The same things were measured in two ways. Each way mixes the same 10 hidden numbers, adds some noise and spreads widely along 6 directions of its own, which tell nothing about the thing.
In the rows, 128 means zero.
Some things both ways: the first way, then the second way.
[132 171 121  90 137  84 152 109  93  94 196 156  96 113  93 142 167 121]
[102 133 120  86  89 100 128 119 148 156 185 157 116 105 174 148 143  78
 130 176 155 139 173 109 153  70]

[135 101 105 162 138  83 109 148  99  74 130 126  90 140 137 119 149 137]
[156 110 121  88 105 138  98 111 109 150 153 171 126 148 188 135  97 128
 154 175 145 146 157 105 170 101]

[151  82 139 148 129 128  89 128 176  62 162 155 139 111 151 173 134 139]
[ 86 146  95 108 137  72 151  54 168 135 142 191 152 118 148 135 175  95
 105  96 149  98 141  80  85  77]

[ 60 145 176 164 112 115 156 117 162 150 176 134 114 133 179 154 111 132]
[ 77  89 109 126 119 156  97 104 154 131 125 154 159 200 188 150 169 104
 117 102 114 106 118 118 100  93]

[122  60 159 142  73 134 108 153 133  94 163 130 178  96 159 134 105 109]
[117 144 166 149 136 153 126 113 157 142 128 149 107 120 125 156 153 146
 131 105 173 132 107 137 110 146]

[162  87  84 158 101 146  81 139  76  46 161 139  90 134  79 123 199 171]
[132 138  92 105 136 144 141 103 136 138  84 170 150 116 197 166 138 121
 170 145 156 104 148  96 136 137]

[137 108  98 130  94 129 178 162  82 115 131 141 161  77 113 134 137 173]
[139 101  26 164 152 102 101  76 171 130  50 169 175 182 159 156 118  42
  89 129  88 114 110 114  69  95]

[100 144 106 113 122 100 177 156 135 134 118 127 154 101 152 120 123  85]
[159 135 110 181 124 173  98 142 133 128 105 110 103 149 156 135  76 110
 178 167 125 148 122 135 129 125]

[ 82 119  84 163 144 121 127 146 147 147 100 170 151 116 189 118 176  60]
[118 147 160 132 114 139 104 136 176 123 143 166 120 155 157 145 174  84
 140 114 154 108 108 131 143 134]

[129  97 169 138 187  66 103 135 101  97 159 135  72  71 137 114 135 136]
[150 101 145 148 122 113 115  95  98 139  71 136 150 177 163 150  67 168
 121 142  85 132 119 142 126 148]

[139  88 119 137  74 190  67 149 166  55 133  86 168 131 109  99 129  76]
[104 105 146 120 134 106 145 115 166 120 143 137 131 149 138 133 158 111
 118 116 157 134  76 133 159 120]

[194 118 168 131 108 137  80 104 119 107 112 177  79  82 101 105  84 117]
[101 135 100 175 151 119 119 118 130 124 127 136 159 163 173 113 151 133
 199 121 129 100 116 129 129 151]

[ 81  78 115 167 158 109 113 143 122 119 118 145 105  29 184 113 118 113]
[122  83  68  81 139 125  98  89 150 164 162 177 132 126 161 136 169 118
 133 161 199 154 112 106 141  87]

[112  82  74 174 158 104  74 141 162  83 109 136 108  86 161 113 139  80]
[143 123 158  97 109 115 101 133 147 139 154 137 115 162 132 121 121 160
 130 128 140 159  79 115 169 132]

[134 123  90 176 128 154 115 111 193  93 149 107 116 138 100 140 132 155]
[110  82  85 120 149 113 117  82 123 127 105 149 165 194 142 121 108 105
  92 131  43 139  66  99 136 124]

[154 116 118 106  94 136 185 158 136  82 151 147 114 104 128 144 101 133]
[ 90 130 118 141 138 155 124  95 132  97 148  99  99 108 119 123  98  94
 115 158 138 156  73 113 147 113]

[ 82 171 133 163 181  96 212 157  80 153 189 141 177 114 160  88 121  61]
[138 163 168 160 144 126 164  67 126 103 133 145  83  82  92 117  75 115
 115 133 153 141 109 107 147 134]

[133 111 135 138  82 146 123 115 146  68 187 150 110 124 139 169 130 147]
[ 84 110 122 129 113 138 117 121 137 141 138 134 144 173 186 129 164 121
 162 145 107 113 128 116 137 119]

[119 146 169 122  79 154 160 113  96 151 184 158 135  92 106 133 138 162]
[ 95 125 103 165 144 154 140 136 177 140 115 144 139 158 155 152 170  76
 149 114 103 115 114 119 109 129]

[134  91 132 152 121 142  89 151 153  45 133 101  98 115 147 141 144 134]
[134 110 102  87 125 123 147  95 141 126 138 153 122 130 174 118 130 124
 165 154 173 137 124  83 169  92]

[130 104 115 115  97 146 174 156  69 120 117 132 160  82 152 116 162 143]
[127 131 120 160 115 115 123 122 185 114 100 144 121 130 161 158 136  44
 109 151 168 118 116 142 148 135]

[148  93 149 147 123 109  92 116 121  83 162 144  82 104 131 144 143 157]
[113 113 104 142 112  96 140 120 186 153 130 166 157 187 185 128 176 132
 157  89 156 106 161 102 106 102]

[144  46  79 148 100 100 113 129 139  97 131 177 129  79 161 176 158 163]
[116 131 147 129 100 100  86 128 191 160 138 176 136 187 140 148 178 105
  90 100 119 121 112 124 105 127]

[105 111 104 152 159  79 162 151 131  88 135 137 113 105 180 172 144 155]
[152 126  96 123 121 119  97  63 119 114  70 156 139 151 166 141  77 106
 115 166 106 118 118  98 119 112]

[160  53 115 133  49 142 120 159 118  50 168 159  94 156 161 135 129 110]
[ 66 128 128 140  96 145 118 101 131 131 177 134 117 126 185 126 143 112
 155 156 168 114 179 114 129  92]

[134  87 180 154 146 140 154 145  80 131 190 177 123  55 158 115 127 148]
[ 76 101 140 123 147 115 145  68 125 147 170 175 127  97 130 146 159  91
  88 155 140 135 115 130 149 130]

Other things, the second way, with their names:
k593: [132 154 132 133 140 152 155 127 129 145 130 145 109 104 124 161  91  93
 122 134  80 156 125 108 126 125]
k74: [128 120 137 175 114 153 130 129 147 130 117 111 104 158 139 137  84 108
 131 140 101 152 124 126 121 113]
k804: [118  65 119  74 126 117  84  78 119 162 168 172 127 148 146 129 145 114
  96 189 137 162  81 123 167  98]
k955: [166 193 130 138 137 151 142 109  92 114 100 152 110  98 153 130  57 103
 186 179  71 119 139  82 157 160]
k665: [ 97 131  57 158 151 123 159  74 160 122 125 121 109  61 133 141 114  88
 119 162 200 149 122 104 114 109]
k349: [ 94 149 135 129 145  66 149  18 136  99 137 185 135 100 129 113 141  95
  96 122 159  92 120  94 116 104]
k445: [112 132 103 128 114 148 149 131 126 139 156 131 120 134 172 128  99  91
 164 160  89 144 161  89 142  82]
k523: [ 70  93 120 101 131 148 134 117 129 148 186 143 133 119 177 140 172 112
 146 161 161 138 122 123 182 126]
k666: [115 155 126 113 143 137 135  86 138 152 183 197 109  88 139 136 154 100
 145 132 171 129 150  97 125  97]
k866: [158 165 117 144 130 140 131 149 160 147 149 142  95 113 118 134 104 102
 159 144 131 164 119 100 141 129]
k456: [ 95 163 128 172 112 109 118 125 152 119 160 109 117 166 106  97 104  96
 119 119  52 139  99  95 111 116]
k709: [104  79 111 149 144 134 131 113 151 121 125 122 134 147 153 138 129 111
 119 133 173 152  80 145 167 140]
k13: [127 111 130 103 129 164 131 114 146 144 124 168 129 169 168 140 150 121
 150 122 113 125 115  94 135 112]
k933: [117 109 125 156  92 100 104 127 162 144 153 137 135 215 157  99 124 124
 130 119 104 133 135 108 130 106]
k705: [123 129  88 191 155 130 111  73 111 109  37 129 165 192 150 128  77 118
 134 128  18 100  96 106  75 148]
k90: [131 141 117 160 124 131 115 109 158 118  87 126 130 175 133 136  93 118
 113 106  86 129  98 105  85 115]
k116: [118 134 112 118 136 112 122  92 141 109 130 153 149 148 154 133 117 104
 113 109 140 119 101 107 147 127]
k765: [139 159 158 158 133  96 142 103 179  98  75 146 135 144 139 143 141 112
 131  89 166  96  91 129 119 144]
k21: [117  53  88 130 108 105 109  97 144 158 110 183 171 199 220 149 156  73
 131 167 122 104 168 137 131  80]
k655: [ 89 109  69  89 120 118  88  82 150 144 175 194 150 103 224 158 194  54
 150 181 243 101 183 128 148  72]
k905: [164 182  88 134 131 112 151  71 149 102  42 139 119 122 121 128  56 120
 113 126  87 126 100  45  98 132]
k30: [111 138  83 109 130 134 148  61 115 103 118 135 120 128 144 108  80  84
 123 168  67 133 110  52 122  74]
k741: [121 122 208 125 106 154 122 141 125 153 165 155 103 156 150 135 148 136
 157 146 106 131 122 136 173 144]
k210: [ 78 100 140 128 127  97 137 114 153 136 165 144 143 186 130 112 167  86
 106 120  52 130  86 117 141 104]
k766: [132 147  92 201 124 139 119  98 149 132  93 134 119 156 136 125  84 100
 136 132  88 122 149 103  74 113]
k562: [137 110 133 186 144 119 164  97 129 113  61 131 141 142 154 145  88 103
 132 142 118 118 114 144 148 166]
k591: [125 157 114 101 127  97 155  84 155 123 123 175 137 120 163 140 136 108
 136 110 150 105 144  78 114  87]
k15: [ 96 118 147 158 136 176 119 161 145 141 186 127 111 147 147 134 149 106
 164 124 141 150 111 148 158 130]
k916: [155 120 121 151 131 153 113 116 102 163 113 152 122 170 146 126  91 142
 170 161  45 143 133 103 113 122]
k889: [127 149 124  91 105 130 126 115 178 125 112 156 120 141 164 148 151  95
 134 125 138 114 116  85 117  85]
k801: [110 179  80  72 160 141 172  86 100 130 214 165  96  34 134  96 125  81
 204 193 140 148 137  42 180  84]
k26: [ 91 107 128 132 138 167  98 135 146 143 202 140 109 153 132 113 166 106
 148 134 136 156  86 124 150 107]
k165: [155 164 131 115 131 117 139 106 144 109 107 124 100 110 108 121  82 132
 131 138 130 153  69  88 148 137]
k284: [108 167 129  88 125 146 141 116 164 110 116 144 124 100 157 177 137  80
 115 114 148 119 107  99 130 110]
k975: [157 182 131 144 143 115 141 109 146 116 122 156 114 114 110 126  96 106
 140 115 124 133  97  98 145 154]
k538: [158 162 143 122 110 159 110 120 147 114  88 147 108 137 162 143 107 120
 156 145 141 118 110  95 150 152]
k817: [121 115  82 119 134 125  98  97 139 134 106 166 146 122 173 166 133  54
 110 181 133 126 111 126 152 139]

Some of these things the first way, each followed by its name:
[ 86 210 163  99 129 107 121  79 167 151 160 101 121 152  82 135 166 128] : k284
[134 126  99 104 111 147 172 136 157  97 161  96 163  96 108 123 122 115] : k665
[ 93 151 146  91  94 113 140 118 152 151 153  96 123 132 103  97 138  81] : k74
[146  88 159 162 144 122 132 163 103  88 151 177 129  85 187 132 117 108] : k349
[118 163 118 141 108 122 184 133 105  90 152 129 175 132 159 155 123 127] : k655
[133 122 167 120 168  99 125 143 143 110 112 147 137  68 167 148 142 119] : k765
[ 92 188 218 130 122  97 100  88  87 138 178 125 106 120 106 106 123 119] : k591
[136 106 137 108  74  98 153 120 130 137 144 140 114 110 126 129 120 134] : k766
[121 128 133 140  82 153 135 102 143 122 119  95 180 106 134 145 123 176] : k817
[121 136  48 130 181  98  95 125 183  94 105 123  98 101 102 117 181  78] : k165
[158 113 154 116 148 116 137 145 145  88 159 160  75 128 129 148 157 154] : k445
[179 100 162  97  42 126 102  91 147 128 128 167  86 107 101 130  80 132] : k456
[118 110  69 141 128  95 113 131 124 102 107 147  75 117 141 136 199 137] : k538
[ 48 150 195 143 121 119 143 124  81 151 168 117 132  80 176 103 129 114] : k21
[154 119 111 130  92  92 114  97 125 103 145 139  58 123 106 124 125 132] : k933
[ 52  90 170 192 108 145  97 143 143 133 153 120 133 116 197 125 142 112] : k13
[ 70 117 164 139  83 120 130 149  84  98 168 152 128  96 177 152 148 141] : k889
[141  56 165 150 108 130 102 153 142  81 160 159 129 108 177 157 149 133] : k741
